Each cloud of rows lies close to a flat space through zero, with a little noise off it, and is much wider in some directions of that space than in others. After each cloud: how many dimensions does that space have?
(in the rows, 128 means zero)

[[108 115 128 123 120 114 146  98 133 111 105 111 124 144 134 135 115]
 [129 132 122 122 122 129 125 129 135 130 130 127 120 137 126 125 126]
 [123 115 149 129 136 121 130 120 115 130 123 133 141 117 123 137 129]
 [144 136 118 128 129 135 126 143 130 130 141 135 122 124 122 125 134]
 [115 139 142 130 143 125 107 146 132 153 128 131 135 139 127 117 144]
 [144 144  84 120 102 135 128 137 155 118 131 115  98 143 126 116 117]
 [125 126 120 125 116 123 138 115 139 118 117 120 122 135 131 130 121]
 [141 147 110 124 126 135 112 160 147 143 141 131 112 135 128 112 137]
 [139 130 109 124 115 135 136 126 134 119 129 122 118 133 124 128 123]
 [111 119 141 129 128 117 139 105 125 116 116 124 137 130 131 134 116]
 [121 127 128 124 124 124 135 117 127 123 120 123 128 132 131 131 124]
 [118 142 115 129 128 129 115 147 147 141 121 122 116 151 134 110 132]
 [125  90 186 140 153 118 155  80  76 106 126 146 172  83 124 172 119]
 [126 126 116 122 124 123 136 124 134 124 122 120 120 139 126 128 125]
 [ 98  73 186 130 141 100 172  45  76  91 100 125 172  98 132 171 104]
 [110 143 152 132 154 125  94 156 129 165 126 133 143 136 132 114 148]
 [115 131 128 126 129 126 126 128 128 132 121 124 128 136 134 124 129]
 [120 138 128 130 136 127 111 146 134 148 127 128 128 144 134 116 136]
 [169 132  70 129  91 143 157 124 147 100 145 120  90 120 120 128 105]
 [102 104 164 131 141 115 143  96 108 121 110 128 150 122 129 142 125]
 [109 127 128 122 127 122 126 119 134 129 117 123 128 143 133 122 124]
 [147 142  96 129 112 140 122 141 146 132 140 123 108 134 125 116 124]]

3

[[ 98 143 137 122  97 106 117  97 166 212 136 161  95  93 110 129  93]
 [106 161  99 125 120 146 149 120 109 145 164 115 150 151  89 132 107]
 [124 151 119 127 114 144 123 109 124 132 114 134 115 122 134 139 119]
 [127 150 139 119 109 169 132  88 146  89 105  97  89 119 142 117 110]
 [132 177  92  74 126 166 115 112 126 140 127 143 112 145 148  76  94]
 [153  97 128 146 148 118 144 172 113 140 119 140 141 127 127 137 158]
 [132 122 141 139 127 101 119 137 132 144 127 145 108 122 136 110 104]
 [121 120 127 128 118 132 136 118 117 125 155 110 132 146 124 120 102]
 [131 123 115 131 118 147 115 110 151 148 114 136 142 124  89 158 136]
 [150 139 126 107 141 107 134 142 108 131 130 127 112 147 132 132 140]
 [127 142 112 119 121 156 126 123 119 143 118 121 111 110 135 134 141]
 [129 142 126 122 131 138  95 138 119 123 122 130 110 133 135 120 133]
 [144 150 124 123 104 139 170  97 145 130 103 135  91 117 131 139 126]
 [115 134 142 127 150 119 140 141 102 140 153 152 138 166 133 106  98]
 [148 124 114 126 131 129 135 111 152 132 122 131 117 116 114 125 126]
 [128 125 133 130 136 122 116 121 131 122 122 123 120 118 128 138 135]
 [119 162 150 129 116 163 135  89 115 143 100 118  86 130 125 168 117]
 [150 166 104  90 149 143 110 129 122 123 130  99 124 135 150  59  74]
 [132 112 118 141 158 109 117 135 114 143 143 161 109 107 157 100 118]
 [121 127 125 143 130 111 123 147 114 133 133 126 128 127 102 163 155]
 [126 125 145 149 153 114 139 118 116 140 144 118 106 118 124 134 118]
 [145 162 153 119 126 135 157 118 117 124 126 132 117 156 160 113 131]]

15

[[142 133 141 145 122 172 120 115 156 180 100  95 182 115 128 125 152]
 [125 134 149 133 138 131 107 160 147 139  93 110 172 147 139 119 150]
 [128 109 121  97 120  82 129 162 106  82 122 143 119 154 138 120 169]
 [168 122 120 142 129 176 148 123 143 158 101 111 180 157 121 118 130]
 [ 98 129 146 107 141  72 109 171 104  82 136 146  85 139 140 134 118]
 [144 142 157 145 142 162 126 162 128 149  94  96 148 159 138 135 119]
 [125 139 121 137 134 117 133 149 138 102 115 130 142 153 136 119 150]
 [138 130 139 139 127 133 134 110 129 145 119 122 124 120 126 133 146]
 [137 104 122 107 118 120 122 116 124 138 127 134 138 123 119 123 138]
 [110 117 129 107 132  78 112 148 125  97 122 147 128 140 134 118 151]
 [114  91 125  66 122  65 100 168 103  91 130 149 127 143 131 115 144]
 [ 94 168 148 161 143 141 118 129 132 133 155 120  81  94 136 152  78]
 [141 158 141 165 147 162 151 128 122 138 128 120  97 140 128 147  83]
 [114 158 128 150 140 116 145 153 115  83 141 131  81 141 143 141 121]
 [121 114 122 111 118 115 114 127 134 128 126 130 148 119 126 120 147]
 [120 154 128 153 131 143 135 137 134 120 132 117 119 124 139 134 128]
 [137 100 111 102 110 110 138  94 111 124 150 149 104 110 114 128 131]
 [164 124 136 141 133 181 128 128 157 178  80  98 207 155 123 115 143]
 [171 112 147 132 131 160 121 134 155 178  56  99 225 167 126 108 188]
 [169 158 136 177 140 205 161 145 143 154  92  87 165 169 136 134 119]
 [141 134 130 145 127 154 141 106 130 150 130 122 125 120 121 135 119]
 [130 106 142 106 129 143  92 139 146 170 101 110 192 127 123 116 129]]

7

[[141 117 131 123 131 116 130 129 124 111 106 155 134 129 123 132 151]
 [129  52 128 183 131 125 131  96  65 124 150 137 155 118 109 120 108]
 [112 123 146 136 142 164 152 105 126 122 128 122 123 128 122 128 141]
 [ 98 101 128 144 159 128 148 124 130 111 119 103 123  81 114 139 117]
 [123  83 120 135 107 128 101 145 100 107 107 102 134 116 121  95 137]
 [130 143 119 121 122 126 137 138 109 145 154 146 106 119 145 103 124]
 [150 163 123 124 112 157 127 154  98 129 140 100  93 147 176 106 146]
 [141 124 118 115 128 130 115 130 130 118 137  91 135 107 119 118 126]
 [165  86 131 204 116  97 107 128 112 154 124 136 124 146 142 166 118]
 [143 165 127 128 128 135 140 146 111 133 129 147  98 166 175 131 149]
 [156 139 144 119  91 125  94 145 170 133  92 133 118 132 117 130 151]
 [142  99 134 145 124 128 112 141 143 135  90 100 127 161 133 127 177]
 [102 100 124 131 165 160 167  93  96 122 157  97 148 121 118 110 131]
 [118 118 135 132 145 107 132 111 170 131 111 129 146 120 100 166 119]
 [160  94 127 159 149 131 161 103  71 135 169 137 130 120 134 117 140]
 [142 151 142 130 125 146 136 149 146 134 101 116  91 149 154 124 177]
 [100 140 135 103 144 177 160 131 126 121 140  94  97  88 131  84 144]
 [138 101 120 159 145 115 138 122 122 169 162 101 119 114 131 121 129]
 [112 179 125 113  85 152 118 174 109 134 128 132  78 162 182  91 126]
 [118  95 140 170 145 110 114 119 154 111  88 109 145 130 114 190 114]
 [144 130 140 129  94 140 116 143 126 133 122 146 104 118 128 104 142]
 [103 164 121 134 142 140 153 120 127 157 171 123 108 129 152 137  89]]

10

[[115 134 139 170 134 136 125 132 114 133 138 120 114 122 121 104 135]
 [123 131 133 106 125 132 118 159 116 141 125 121  89 117 102 135 136]
 [ 73 113 113 109 142 133 135 121 137 119 177  72 123 103  80 124 120]
 [115 116 108 108 123 108 104 137 170 140 120 126 137 155 148 134 125]
 [131 123  75 129 111 129 114 144 110 142 110 138 111 130 122 172 134]
 [ 84 107 122 159 142 132 136 133  95 135 154 109 119 108  99 127 146]
 [130 138 126  82 118 156 141 141 129 118 167  92  88  93  85 131 141]
 [132 150 144 132 127 121 115 144 137 138 120 130 117 131 127 117 133]
 [116 141 144 134 140 122 135 145 117 121 105 139 141 125 125 119 137]
 [ 98 117 131 148 137 130 128 117 103 135 153 112 133 138 123 141 118]
 [ 74 106  72 173 127 117 104 180  99 148  73 165 149 172 159 172 161]
 [ 42  66 113 164 161 120 144 118  73 128 121 134 173 143 133 148 125]
 [145 106 117 119 116 155 140  98 119 112 140 130 126 134 141 136 112]
 [221 147 108  89  98 104 114 112 180 157 161 127  93  94 121 142 145]
 [100 101  84 172 120 147 123 162  92 134  93 152 111 133 134 140 161]
 [152 140  93 120 122  96 117 127 189 133 117 136 148 120 137 124 138]
 [109 105  95 141 123 139 125 128 123 131 136 123 125 135 133 140 137]
 [105 108 187 135 145 147 145 119 114 120 155 112 117 116 120  80 129]
 [ 78  86  90 135 116 136  87 192 135 154  91 142  86 160 137 132 149]
 [119 108 145  90 132 120 113 102 159 126 133 112 127 145 128 113  77]
 [ 66  94 105 136 150 101 118 119 127 144 153  94 136 117  97 137 115]
 [ 73 132 111 108 141 107 110 148 139 145 148  90 123 129  93 147 123]]

10

[[140 131 146 134 147  90 152 150 152 137 144 139 168 123 107 105 102]
 [156 141 119 116 118 143 114 125 115 117 116 114 131 129 132 132 114]
 [107 110 140 146 141 116 135 139 137 100  81 133 113 138 156 138 141]
 [151  97 174 136  83 100 124 116 163 117  76 100 102 189 191 186 117]
 [175 143 119 136 123 137 131 120  72  89  91 110 149 191 154 145 110]
 [133 146 139 125 127 121 112  99 101 119 147 129 140 147 132 159 119]
 [118 124 106 143 161 141 160 161 125 140 120 139 134 117  94  73 129]
 [116 135 146 137 166 103 136 143 137 119 141 148 156 115 113 119 115]
 [131  96 100 135 125 143 167 179 149 136 130 130 130 134 131  69 142]
 [ 92 117 171 140 130 113 106  99 135 115 129 131 103 159 157 179 135]
 [102 141 120 115 149 155 100 126 120 118 174 140 121 103 115 122 142]
 [130 145 158 126 153  96 116 124 117  75 147 144 171 144 156 155 114]
 [142 145 122 134 143 122 144 128 106 133 126 131 149 136 106 116 113]
 [141 151 137 121 134 127 117 112 114 138 150 126 145 132 104 136 103]
 [ 75 100 122 125 107 126 121 119 161 156 139 136  83  86 142 136 173]
 [113 130 143 120 122  90 128 118 149 138 156 144 145  97 128 138 129]
 [164 142 135 142 128 110 148 117 109 139  94 115 149 159 114 137  97]
 [201 152 109 129 125 134 135 136  69  70  91 111 178 188 155 132  94]
 [121 136 103 122 152 143 132 152 124 117 145 141 144  93 109  90 133]
 [145 111 136 140  98 120 144 113 114 125 113 113 122 187 166 151 130]
 [144 116  87 120 113 137 162 169 135 126 126 131 146 112 135  74 144]
 [173 126 137 137 108  97 148 134 122 107  68 111 147 161 159 145 106]]

8

[[ 43 115 130  61  96 141 127 107 131  98 156 144 112 151  82  63 128]
 [112 121 125  94 105 151 108 167 111 140 161 105 134  87 125 126 109]
 [133 132 135  95  98 122 124  88 100  55 126 123 132 157 148  90 139]
 [164 187 162 118 151 111 142 131 132 120 119 120 124  95 136 111 136]
 [121 106 113 145 147 136 118 112 145 131 150 124 142 126 123  90  93]
 [123 168 109 134 146 109 140 149 154 141 133 101 133 157  76 116 126]
 [108 131 117  54 119 113 167 149 131  87 150 168  79 139 112 138 139]
 [ 67 105 124  97 160  79 138  46 135  92 121 212 100 170 112 138 115]
 [ 96 166 156 124 129 157 110  97 161 156 102 124 144 127 118 117 175]
 [142 196 113 119 177  92 153  99 176 132 119 133 143 116 126 125 122]
 [110  84 138 151  97 123 126 104 105 128 106 137 153 151 150 110 143]
 [187  89 133 171 133 118  98  62 128 126  87 121 176 140 183 133 152]
 [160  78 118 180 177 122 112  94 148 123 122 149 123 185 127 156 121]
 [129 135 114  91  98 149 138 220 113 109 152 132  78  94 112 135 145]
 [132 138 153 150 122 158 100  97 131 139 117  93 153 118 131  87 129]
 [115  97 115  98  86 131 106 124  97  67 145 119 155 165 148  89 147]
 [ 82 213 132 111 153 135 162 180 146 153 146 156  99  40 129 133 108]
 [150 100  79 174  95 133 168 171 140 152 125 102 145 140 133 106 125]
 [ 80 117  90 106  88 134  94 140 107 110 144 113 122 138  85 108 117]
 [119 118 118 133 143 159 133 150 136 125 167 129 128 116 147 125  96]
 [168  99  86 161 137 109 124  59 154 123 103 121 159 167 146 133 124]
 [ 48 159 149 109 127 151 115 128 142 126 135 148 119 120  92  74 147]]

13

[[192 148 117  75 103 100  77 127 140 161 111 135 117 169 132 110 132]
 [110 106  86 165 128 153 160 127 129 135 121 125 130 119 110 146 143]
 [147 165 134 119 153 124 131 163 124 113 116  77 143 150 111 143  84]
 [187 177 179 135 109 107 150 140 113 123 185 130 110 178  34  60 152]
 [156 152  85 138 147 135  90 119 124 153  90 101 139 101 190 139  52]
 [113 130 124  57 118  65 112 106  76 163  88 135  90 186 192  80 134]
 [ 81 126 101 201 115 126 177 119 145 102 137 132 142  96 125 158 166]
 [ 69 110 104 104 113 134 122 109  88 139  69 148 147 141 156 149 139]
 [161 152  94 172 130 126 129 158 124 120 122 135 141 167  92  88 128]
 [148 185  99 127  99  73 121 176 134 153  49 107 136 169 139 157 125]
 [186 198 181 115 101 120 129 133 147 114 156 110 153 148  71 121 110]
 [125 146  99 140  82 120 124 116 173 119 116 158 168 122 153 179 156]
 [123 108 100 173 133 168 142 133 156 130 109 114 141 128 103 173 160]
 [158 115  69 168 130 150  74 125 189 147 106 165 153  66 223 165  85]
 [147 150 132  94 102  93 139 127 132 139 144 141 128 137 155 119  99]
 [ 78 109 150 139 121 150 150 133 128  99 120 139 149 120  93 127 155]
 [100 103 201 115 177 153 133 136 105 103 160 101 107  87  95 111 106]
 [ 88 118 168 168 130 125 183 128 108 112 171 161 122 131 117 108 160]
 [146 154 234  19 151 115  82 101  72 147 143 109 107 137 160  91  59]
 [ 53  85  95 213 166 164 157 137 139  91 108 124 147 120 138 171 186]
 [149 211 150 131  82 116 149 133  86 150  87 110 157 145  80 116  82]
 [106 138 107 145 136 138 111 119 126 104 131 136 162 113 148 184 129]]

13

[[105 102  80  80  82 146 169 146  83 181 135 138 133 111 117 100 133]
 [135 107 159 154 160 131 113 118 103 110 122 121 134 136 141 138 152]
 [118 134 153 146  87  80 121 109 104 125 189 171 126  68 135 148 110]
 [135 142  81  86 154 194 177 167 121 137  69 138 143  86 160  93 182]
 [168 102 128 140 142 113  76 161  87  86 170 124 105 165 120 153 129]
 [ 95  99 133 100 128 126 138  99 135 233  58 104  85 160 119  71 148]
 [ 38 106 238 140 174 149 114  76 101 137  70 131 115  90 154 172 162]
 [130 151 108 156 143 125 125  96 152 139 145 124 139 123 132 101 126]
 [146  92 167 162 133 119 153 109 104 123 122 114 137 127 139 141 136]
 [103 123 154 123  95 128 139 100 118 111 107 117 140 169 139 169 125]
 [ 68 182 101 138 111 166 217 122 149 166  99 138 161  15 130 106 134]
 [135 116 140 136 130 125 137 154  86 124 144 134  89  74 129 146 125]
 [160  81 159 140 123  72  94 144  97 168 157 128  57 129 101 114 111]
 [184 130  69 107 110 107  99 166 111 155 139 133  66 156 130  90 135]
 [115 168 124 111 130 143 133 192 155  87 144 159 136  53 112 151 115]
 [166 181 127 155 100  60  98  94 168 115 196 165  89  88 137 133  79]
 [133 105 127 128 108 124 135 134 123  96 171 119 175 158 101 156  99]
 [165 173  81 139  61  72  75 172  96  88 217 188 135 104 127 134 134]
 [143 120  42  97 140 214 190 165 104 136  69  78 139 175 137 103 159]
 [214 155  45  89  91  99 100 213 139  97 187 179 141 128 123  94 129]
 [124 156 173 158 153 133 132  62 182  83  98 113 155 161 160 162 120]
 [145 195  76  98  58  99 104 219 138 106 147 185 117  91 116 119 141]]

11

[[162 132 111 171 139 142 118 130 131  94 181 136  81 153 112 115 128]
 [114  93 167  85 133  80 124  71 161 120 112 147 165  88 127 148 108]
 [140 184 129 122  78 139 156 131 110  82 137  87 150 130 158  82 149]
 [128 143 102 132 162 109 103 169 143 103 145 102 134 137 118 141 129]
 [119 136 150 125 104  57 104 114 191 126 131 139 126 153 126 128 128]
 [126 120 160 161 129  74 103 115 140 126 134 114 125 143 144 139 158]
 [130 113  93 148 149 176 138 115 111 153 180 101 106  77 138 103 169]
 [137 158 186 132 111 115 151 138 114 101 156 129 118 120 134 105 104]
 [138 120  89 129 100 106 109 106 118 124 144 141 127 171 156 113 129]
 [128 138 154 114 119 134 132 163 137 125 110 128 148 119 110 151 146]
 [107 144 155 131  80 144 149  65 140 151 104 162 146 139 144 156 164]
 [ 84 105 116 193  94 145 110 129  88 147 188  88 102 126 172 147 112]
 [154  83 175 111  90  77 105 128  94  80 136 131 162 141 152 142 122]
 [101 104 197 145 101 121 131 112  85 129 127  94 156  94 190 123 118]
 [102 196 116 184  77 106 112  83 155  77 141 124 136 123 133 146 113]
 [144 113 133 134 173 110 119 102 123 154 115 147 121  92 125 109 144]
 [121 125 134 159 109 118  72 128 158  99 151 147 145 104 154 124  98]
 [161 134  87 136 114 175 153 132 102 159 168 109  95 110 138  64 196]
 [153 163 108 155 125 119 132 129  94 124 113 133 114 120 112 115 149]
 [173 152 134 103 140 158 163 100  94 108 138 161 127 127 145  67 130]
 [126 161  90 104 147 112 125 161 140 140 143 158 123 170  98 159 129]
 [149 146 130 163  91 104 110 151 110  96 162 113 107 153 147  96 121]]

14

[[ 68 151 169 172 115 110 144  97 105 166 115 110 142 192 153 139 118]
 [150  82  54 139 171 138 152 133 181  92 157 152  90 140  73 150 107]
 [ 85 154 123 103  93 119 152 158 132 148 116  77 129 111 139 131 129]
 [125  66  85 232 210 136 149  98 164  98 171 111 112 206 116 158 119]
 [ 76 104 144  51 166  96 134 166 162 118  70  65 110  52 150 120 120]
 [146 169 138 148  67 149 132 134  94 161 151  96 135 125 119 177 157]
 [128 136 129 205 112 145 142 127  78 123 126 152 173 169 168 184 168]
 [132 159 145 132  79 141 117 169  74 122 100 123 181  85 187 155 185]
 [172  71  44 115 168 152 114 149 188  91 158 181  96 115  37 138 120]
 [124 142 138 125 136 107 155  92 147 137 143  95  80 116 105 158  86]
 [ 41 174 127 122  84  92 124 115 175 144 124  93 111 117 104 137  85]
 [ 55 187  93 116  55 109 117 170 182 112 144  30 136  57 152 120 134]
 [132 118 164 120 160 118  90  93 137 142 132 134 121 142 119  77 107]
 [130 158 195 119 116 108 102  80 100 152 123 154 138 152 159  58 103]
 [123 110  90 129 175 106 173 114 176  86 143 114  87 121 138 119  82]
 [150 147 116 145  78 159 129 169  83 130 130 130 172 121 151 159 186]
 [ 98 127 128 126 124 130 151 163 123 128 111  69 142 116 167 138 152]
 [ 61 115  87 129 142 102  78 144 223  92 136  77 120  75 112 104 112]
 [120 180 151 158  57 146 123 145  87 161 142  70 163 127 156 151 172]
 [ 96 172 243 173  85 131  73  90  53 213 111  95 181 186 161 123 164]
 [104 145 167 106 118 118 120 139 111 144 116  78 160 141 203  26 138]
 [185 111  95 142 105 179  81 152 114 139 150 187 146 129  47 179 176]]

9

[[105 128 188 122 140 135  86 107  84  99 122  28 148 150 184 186 126]
 [156 171  78  98 140 150  72 147 158 144 158 149 116 136  99 105  97]
 [ 78  86 115 116  76 152 117 102 114 139 227 170 157 197 139  72 177]
 [ 99 102 117 148 179 124 144 131  96 113 184  75 165 107 136 146 127]
 [185 107  73 150 144 111 127 106 152 135 151 145  16  85 195  88 169]
 [118 142 155 107  89 185 134  79 136 121 116 121 130 131 123 149 140]
 [167 134  82 172 137 125  28 167 202 156 111  98 166 136 125  96 159]
 [123  85 145 148 119  66 106 134 138 183 160 140 124 142 139  87 167]
 [129  57 158 119 127  92 195 130 153 112 138 115  95  74  86 115 105]
 [ 69 135 124 171  45 156 166 149 124 133 107 120 157 160 137 132  92]
 [143 178 140 122 126 108 119 147  97 102 151 131  80  66 208 132  70]
 [113 127  42 149 104 145 147 167 164 155 183 141 165 108 138 133 174]
 [169 122 131 144 107 113  72 120  94 152 138 164 128 142 192 129 178]
 [139 106  74 128  96 117 197 153 121 188 138 176  85 134  76 152 107]
 [ 46 161 144 155  42 182 148 132 121 111  79 138 182 214 131 113 101]
 [193 110 159 136 125 147 112  74 152 114  45 169 108 126 105 104 166]
 [112 149 141 191  91 177 151 117  92 144 106 130 165 116  83 122  20]
 [ 63 137 223 100 110 106 160  82  87 147 106 114 104 178 139 143 119]
 [ 63 183 119 150 180 140 145 123 134 102 116  90 149 141 134 101 104]
 [127 161  91 111 139 183  99 145 126 136 113 160 243 180  48 163 154]
 [115 238 126  73 132 171 105 154 163 139 124 163 190  99  67 145  87]
 [117 162 145  64 170 150 136 127 146  40  89  76 106 118 128 160 109]]

13

[[127  98  94 128 134 123 126 112 125 138 135 126 114 161 127  92 144]
 [134 124 128 136 136 131 134 123 129 133 124 127 129 132 115 128 124]
 [143 125 106 131 124 129 155 139 123 128 121 126  96 151 128 104 133]
 [142 120 109 134 133 128 144 131 136 134 133 123  94 146 135 106 130]
 [141 132 124 135 121 129 156 136 119 135 109 123  96 137 129 130 121]
 [154 121  95 148 131 123 176 147 121 135 109 117  52 158 135  95 127]
 [ 81 111 128 103 135 129  67  91 141 128 163 137 212 126 114 135 163]
 [136 147 139 132 128 125 145 149 130 123 120 120 109 116 130 146 111]
 [103 136 153 116 129 137 102 124 134 125 128 135 168  92 128 154 130]
 [134 159 161 120 123 128 132 152 131 113 118 122 136  83 123 158 105]
 [149 121 103 150 135 126 160 134 129 133 122 122  77 147 134 109 124]
 [145 134 119 138 127 127 161 137 123 132 119 120  84 148 135 119 117]
 [161 148 135 143 126 128 171 159 128 129 103 113  79 124 136 129 111]
 [155 105  98 135 133 121 163 139 123 142 126 117  60 163 134 108 123]
 [112 124 122 111 129 127 103 110 125 126 132 135 154 133 126 126 136]
 [133 129 131 123 131 130 131 130 129 138 134 130 121 136 126 136 138]
 [133 159 149 130 125 120 146 147 122 124 109 119 105 103 129 145 110]
 [112 110 118 128 131 131 105 104 125 131 147 125 142 144 125 114 139]
 [115 122 122 131 125 134  92 117 123 134 145 126 151 141 122 121 134]
 [110 128 125 116 121 131 104 115 123 127 142 126 155 124 118 129 141]
 [158 115 105 145 131 125 177 142 123 141 118 115  69 156 139 105 121]
 [119 115 127 121 125 121 109 113 139 119 139 132 141 133 126 124 142]]

2

[[ 88  92 103 146 135 131 111 133 156 154 154 163 117 155  91 118 101]
 [105 169 112 189 131 201 125 175  69 126 131 118 124 122 103 139 105]
 [135 127 103 108 168 123 143 133 138 188 194 138 147 120 149 144 106]
 [132 108 192 108 122  94 168  97 141 145 125 135  95 176 127 101 138]
 [172 177 130 175 145 210 132 160  94 118  91 144 119 161 104 181 101]
 [ 68 143 119 146 125 155 167 121 173 190 140 136 126 202 115  98  57]
 [144 129  98 110 144 126 139  95 125 100 135 133 114 111 149 108 120]
 [149 147 209 129 193 171  92 173 123 134  91 149 126 137 177 172 150]
 [164 172 106 125 156 155 184 165 124 128 145 109 154 107 115 129 113]
 [ 84 121 127 156 118 163  81 110 130 151  95 172 100 135 129 171 104]
 [170 106 156 114 121 100 122  77 120  76 119 169 105  91 103 138 172]
 [129  72  90  93  93 146 143 123 170 124  95 122 147 110 161 143 151]
 [ 89 106 129 125 107 110 125 171 106 136 107  69 117 112 128 148 122]
 [ 92  99 113 135  90 103 133 116 110 156 204 164  69 128  94  72 111]
 [129 141 116 128 159  93 106 117 108 132  98 132 107 114 123 130 133]
 [103 125 146  99 107  90 156 102 170 151 154 135 120 134 129  91 113]
 [148  89 153  96 109 110 113 144 184 115 108 140  68 187 128 130  84]
 [146 146  96 134 158  96 162 146 137 141 200 159 105 124  43  97  87]
 [138 142 123 109 102 109 119 104 129 190 154 152 113 135 165 145 111]
 [134 168  82 186  99 171  97 129  80  79 128 143 136  89  84 131 127]
 [155 120 116 113 135 125 162 141 110 123 135  79 134 148 141 142 111]
 [152 137 110 113 117  96 151 125 145  97 176 101 147 118  87 140  85]]

14

[[145 122 151 126 125 123 137 114 156 113 141 106 126 121 130  91 111]
 [142 105 139  98 141 161 132 130 139 167 162 123 149 111 129 139 111]
 [169 121 131 135 120 140 111 142 121 103 171 119 125 185 136 172 111]
 [ 93 175 109 104 147 141 131 104 115 191 176 142 133 131 133 136 118]
 [121 145 119 109 148 102 141  95 112 120 197 101 130 179 171 147 112]
 [102 134 132 132 141 121 126 106 134 133 141 143 112 112 123 101 125]
 [140 128 127 123 121  95 136 109 119  93 131 119 128 149 151 107 140]
 [128 110 136 193 117  82 155 155 180  86 136 131 112 123 169 142 129]
 [130 135 128 145 126 118 119 139 117 112 142 140 124 153 137 145 136]
 [124 116 148 120 145 138 128 123 144 138 153 121 132 111 128 107 117]
 [132 117 151 115 150 144 126 154 132 138 133  90 156 117 132 129 122]
 [162 130 130 156 110 142 133 161 159 127 141 117 128 149 134 174 112]
 [137  96 119 127 125 136 147 138 143 137 149 129 134 136 155 187 116]
 [120 122 128 105 142 146 111 127 101 131 112 113 133 128 106 126 128]
 [120 116 127 176 132 123 129 161 145  96 101  92 112 137 129 177 110]
 [ 78 117 118 124 162 123 111 112  89 128 148 159 117 137 135 149 138]
 [116 151 113 104 130 106 136  80 105 116 146 107 120 160 141 115 120]
 [134 141 111 114 119 122 139 107 124 133 138 120 130 146 138 142 121]
 [112 151 113 123 121 114 104 110  84 114  92 157 113 136 107  96 156]
 [ 87 150 116  93 159 133 126  89  99 150 127 104 128 126 118 116 114]
 [143 108 116 141 112 128 133 135 132 104 115 122 115 148 130 171 120]
 [118 141 137 118 121 111 127  90 125 112  96 122 117 107 109  55 135]]

9
